All groups share one centre, and each spreads out both ways along 5 directions, with some noise.
(in the rows, 128 means zero)
Some rows, each with its group after it:
[174 105 116 170  99 190 149 177  78  70 164] => k966
[ 98  84 171 141 145 176 137 135 151 156 158] => k488
[ 84 179 196  87 157 188 137 158 132  99 135] => k174
[142  72 121 164 174 184 122 110  69 146 128] => k541
[153  94 137 133 172 177 124 142 108 156 115] => k966
[150  96 150 110 132 111 120 157 144 139 137] => k541
[142 112 159  99 102 139  95 210 120 134 203] => k488
[146 121 182 117 105 154 159 149 171 102 129] => k541
[127 121  91 165 147 134 149  57 144 124  84] => k488
[140 109 126 131 136 141 118 133 115 128 139] => k174
[102 102 172 129 147 188 123 138 153 162 163] => k488
[176  57 150 129 136 116 117 144 101 120 139] => k541
[137  89 141 130 120 111 140 156 149 129 139] => k541
[ 66 138 132 147 136 165 152 135 167 131 150] => k263
[ 74 150 157 141 134 183 152 137 128 127 142] => k263
[147 141 104 118  80  95  96 127 143 103 170] => k488
[156  68 114 136 156 126 108 127 148 139 141] => k263
[145  67 126 158 141 139 135 132  96 127 139] => k541
[167  62 154 152  86 100 160 169  96 126 133] => k174
[126 143 114 129 122 141 130 159 139 135 139] => k488
[145 150  91 131 101 136  93 138  78  98 171] => k966
[186  70  94 160 102 125  83 113  60 188 152] => k174
[133  93 131 145 145 149 131 129 127 130 136] => k263
[165  64 169 129 149 133 154 158 124  99 117] => k174
[135  94 122 180 139 181 174 125 119 144 104] => k263
[150  69 137 157 110 115 166 158 130 131 126] => k174
[162 108 111 126 108 100 125 211  87 115 157] => k488
[ 88 203 105  90 121 113 111 165 208 178 135] => k541
[ 94  59 138 136 177 140 109 112 177 111 184] => k263
[124 118 152 115 116 153 104 140 148 139 174] => k488
[143  95 128 146 144 155 143 151 123 135 126] => k966
[139  69 148 128 161 147 105 121 114 118 157] => k263
[157  81 150 122  84  66 149 174 165 100 150] => k541
[124 148 136 140 121 165 149 145 108 142 117] => k263
[141  79 128 160 111 116 167 156 139 133 124] => k174
[137 113 137 137 160 193 131 142 118 146 125] => k966
[154  83 123 142 145 138 126 131 122 132 127] => k174
[131 119 150 113 172 169  98 112 116 166 122] => k966
[ 96 158 137 144  61 144 134 114 144  73 189] => k966
[ 93 107 152 156 137 160 183 137 195 148 119] => k966

New rows. What belongs after each?
[117 112 104 178 107 137 173 139 135 121 126] => k263
[157  69 162 143 114 127 162 161 113 132 124] => k174
[143 143 112 146 116 153 154 148 126 158 102] => k263
[118 102 128 142 134 133 131 134 134 120 151] => k263
[116 104 148 136 139 161 137 166 132 149 150] => k488
[129 126 142 127 102 120 149 154 168 117 138] => k541
[156 116 186  61 168 152  52 139  82 134 159] => k263
[170  69 118 132 175 129 119 152 102 164 103] => k966
[173 144 152  81 127 164  64 147 112 134 162] => k488
[155 110 111 147 134 146 140 139 130 154 112] => k263
[106 173 128 116 152 189 118 127 154 162 120] => k541
[128 115  61 178  79 102 126 126 127 168 157] => k174
[ 74 167 149 149  76 139 169 154  82  81 162] => k263
[153 103 119 141  86  88 143 150 129  90 150] => k541
[126 117 108 143 137 138 136 136 165 150 130] => k263
[114 117 112 164 157 184 175 169 158 160 109] => k966
[ 59 160 156 135 118 165 149 101 196 145 143] => k966
[126 151 123 124 131 161 112  96 158 137 132] => k488
[186  71 151 129 116 133 103 128  74  90 158] => k966
[121  70 152 146 173 178 128 113 126 126 145] => k263
[105 132 141 113 119 120 112 146 124 108 170] => k263
[107  83 189 136 122 133 155 102 181 126 136] => k966
[146 122 126 123 150 158 119 140 142 164 117] => k263
[142 116  95 148 111 101 140 154 116 115 132] => k488
[114 112  74 148 126  95 119 146 123 149 147] => k541
[139  74  77 163 178 146  92 116  51 162 136] => k541
[132 120 142 138 106 144 127 145  98 151 145] => k174
[133 115 117 131  95 106 122 163 135 116 170] => k488
[126  88 162 155  82 131 167 129 156  83 160] => k966
[120 107 132 143 128 136 144 136 148 135 133] => k966
[117  68 172 119 175 118 139 106 175 182  94] => k966
[108 132 193 132 111 187 156 161 104 174 129] => k174
[112 104 114 143 164 125 152 147 168 178 100] => k966
[102 131 143 196 119 214 210 130  82 132  94] => k263
[165  42 176 150 159 155 175 156 137 138  97] => k174
[109 184  69 152 130 140 156 118 161 134  91] => k488
[153  63 118 142 145 118 114 127 132 121 148] => k263
[119  76 153 143 160 167 125 119 114 116 153] => k263
[107 109 126 153 137 147 164 180 131 146 135] => k488
[156  91 171 123 169 191 116 124  76 142 121] => k263
[120 101 154 133 129 131 137 118 151 134 136] => k966
[ 70 105 126 138 128 112 127 133 168  92 192] => k263
[ 85 142 131 145  95 123 153 149 115  95 164] => k263
[176  86 145 161 106 160 147 114  80  68 138] => k541
[ 64 134 139 132 145 121 151 109 209 180 113] => k966
[198  96  77 123 172 130  81 166  40 150 121] => k966
[ 83 133 103 172 160 168 186 132 160 157  90] => k488
[210  43 146 108 171 128  70 123  83 131 139] => k263
[109 143 182 107 121 148 148 166 118 101 139] => k174
[ 38  22 157 220 170 161 240 163 155 168 124] => k488
[139 126 101 143 116 129 122 130 107 115 142] => k541
[155 116 146 142 137 178 143 138  83 147 106] => k263
[201  69 106 125 129  91  94 139 107 130 134] => k263
[139 175  86 130 115 178  84 142  65 109 168] => k966
[156 117 129 109 150 145 101 140 132 161 124] => k263
[100 187 135 117  67 111 169 165 224 106 140] => k541
[168  98 101 180 110 146 174 139  95 138  94] => k263
[120 154 128 125 147 180 119 104 155 149 120] => k488
[154  70 119 195 137 196 150  95  48  87 133] => k541
[129 148  99 146 137 160 153 146 175 188  96] => k263
[ 88 134  58 148 150 106 110 146 136 183 144] => k541
[139 103 120 154 189 181 154 112 104 154  71] => k488
[216  92 121 108 130 112  67  78  77  98 128] => k488
[145 109 138 146 161 211 140 154 110 139 123] => k966
[140 112 109 156 123 149 148 159 125 120 138] => k966
[161  63 118 162  91  88 149 145 102  83 151] => k541
[121 135  75 162 125 114 185 217 111 132 107] => k488
[112 127  73 172  78  87 166 152 160 114 142] => k263
[ 98 140  79 143 150 133 112 136 127 171 138] => k541
[144 185 108 108 134 166  97 109 148 138 118] => k488
[ 93 131 188 142 112 182 186 173 142 164 120] => k174
[ 99 136  64 211  86 137 217 143 175 144 101] => k263
[137 133 121 129 140 152 128 155 125 141 127] => k488
[176  94 100 130 145 121 102 152  73 131 134] => k966
[124  98  58 223  69 101 216 143 140 104 117] => k263
[ 60 121 122 154 134 142 152 130 186 113 169] => k263
[143 131 163 105 140 159 105 143  82 132 137] => k263
[ 98 150 185 108 129 157 162 170 138  98 133] => k174
[129 128 145 132 204 225 142 130 118 176  79] => k488
[162  84 126 150 144 159 119 117  76 117 135] => k541
[132  88 136 129 132 119 110 132 114 104 165] => k263
[178 160 112 126 117 156 137 159 106 185  77] => k263
[111  72 151 161 167 169 148  88 139 150 117] => k488
[173 123 123 110 124 131  89 121 107 118 140] => k488
[ 80 234 123 107 126 191 133 132 195 154 119] => k541
[128 126 102 150 157 171 145 164 128 156 117] => k966
[148 104 124 152 140 173 144 158 114 128 131] => k966
[ 76 112  75 166  91  70 153 144 201  96 179] => k263
[102 149 130 136 110 151 133 143 124 147 146] => k174
[ 83 113 100 142 153 115 136 160 170 190 138] => k541
[118  87 149 129  91 114 122 187 135 124 201] => k488
[134  58 154 140 110 114 122 156 117 119 182] => k488
[106 115  57 174  69  48 161 154 182  98 168] => k263
[160 122 121 113 137 129 106 145 134 156 127] => k263
[154  88 125 163 125 157 142 118  85  98 137] => k541
[116  97 176 125 195 214 118 116 124 156 130] => k263
[164  82 137 150  90 124 122 143  74 162 147] => k174
[145 107  99 135 183 150 124 156 113 181 101] => k966
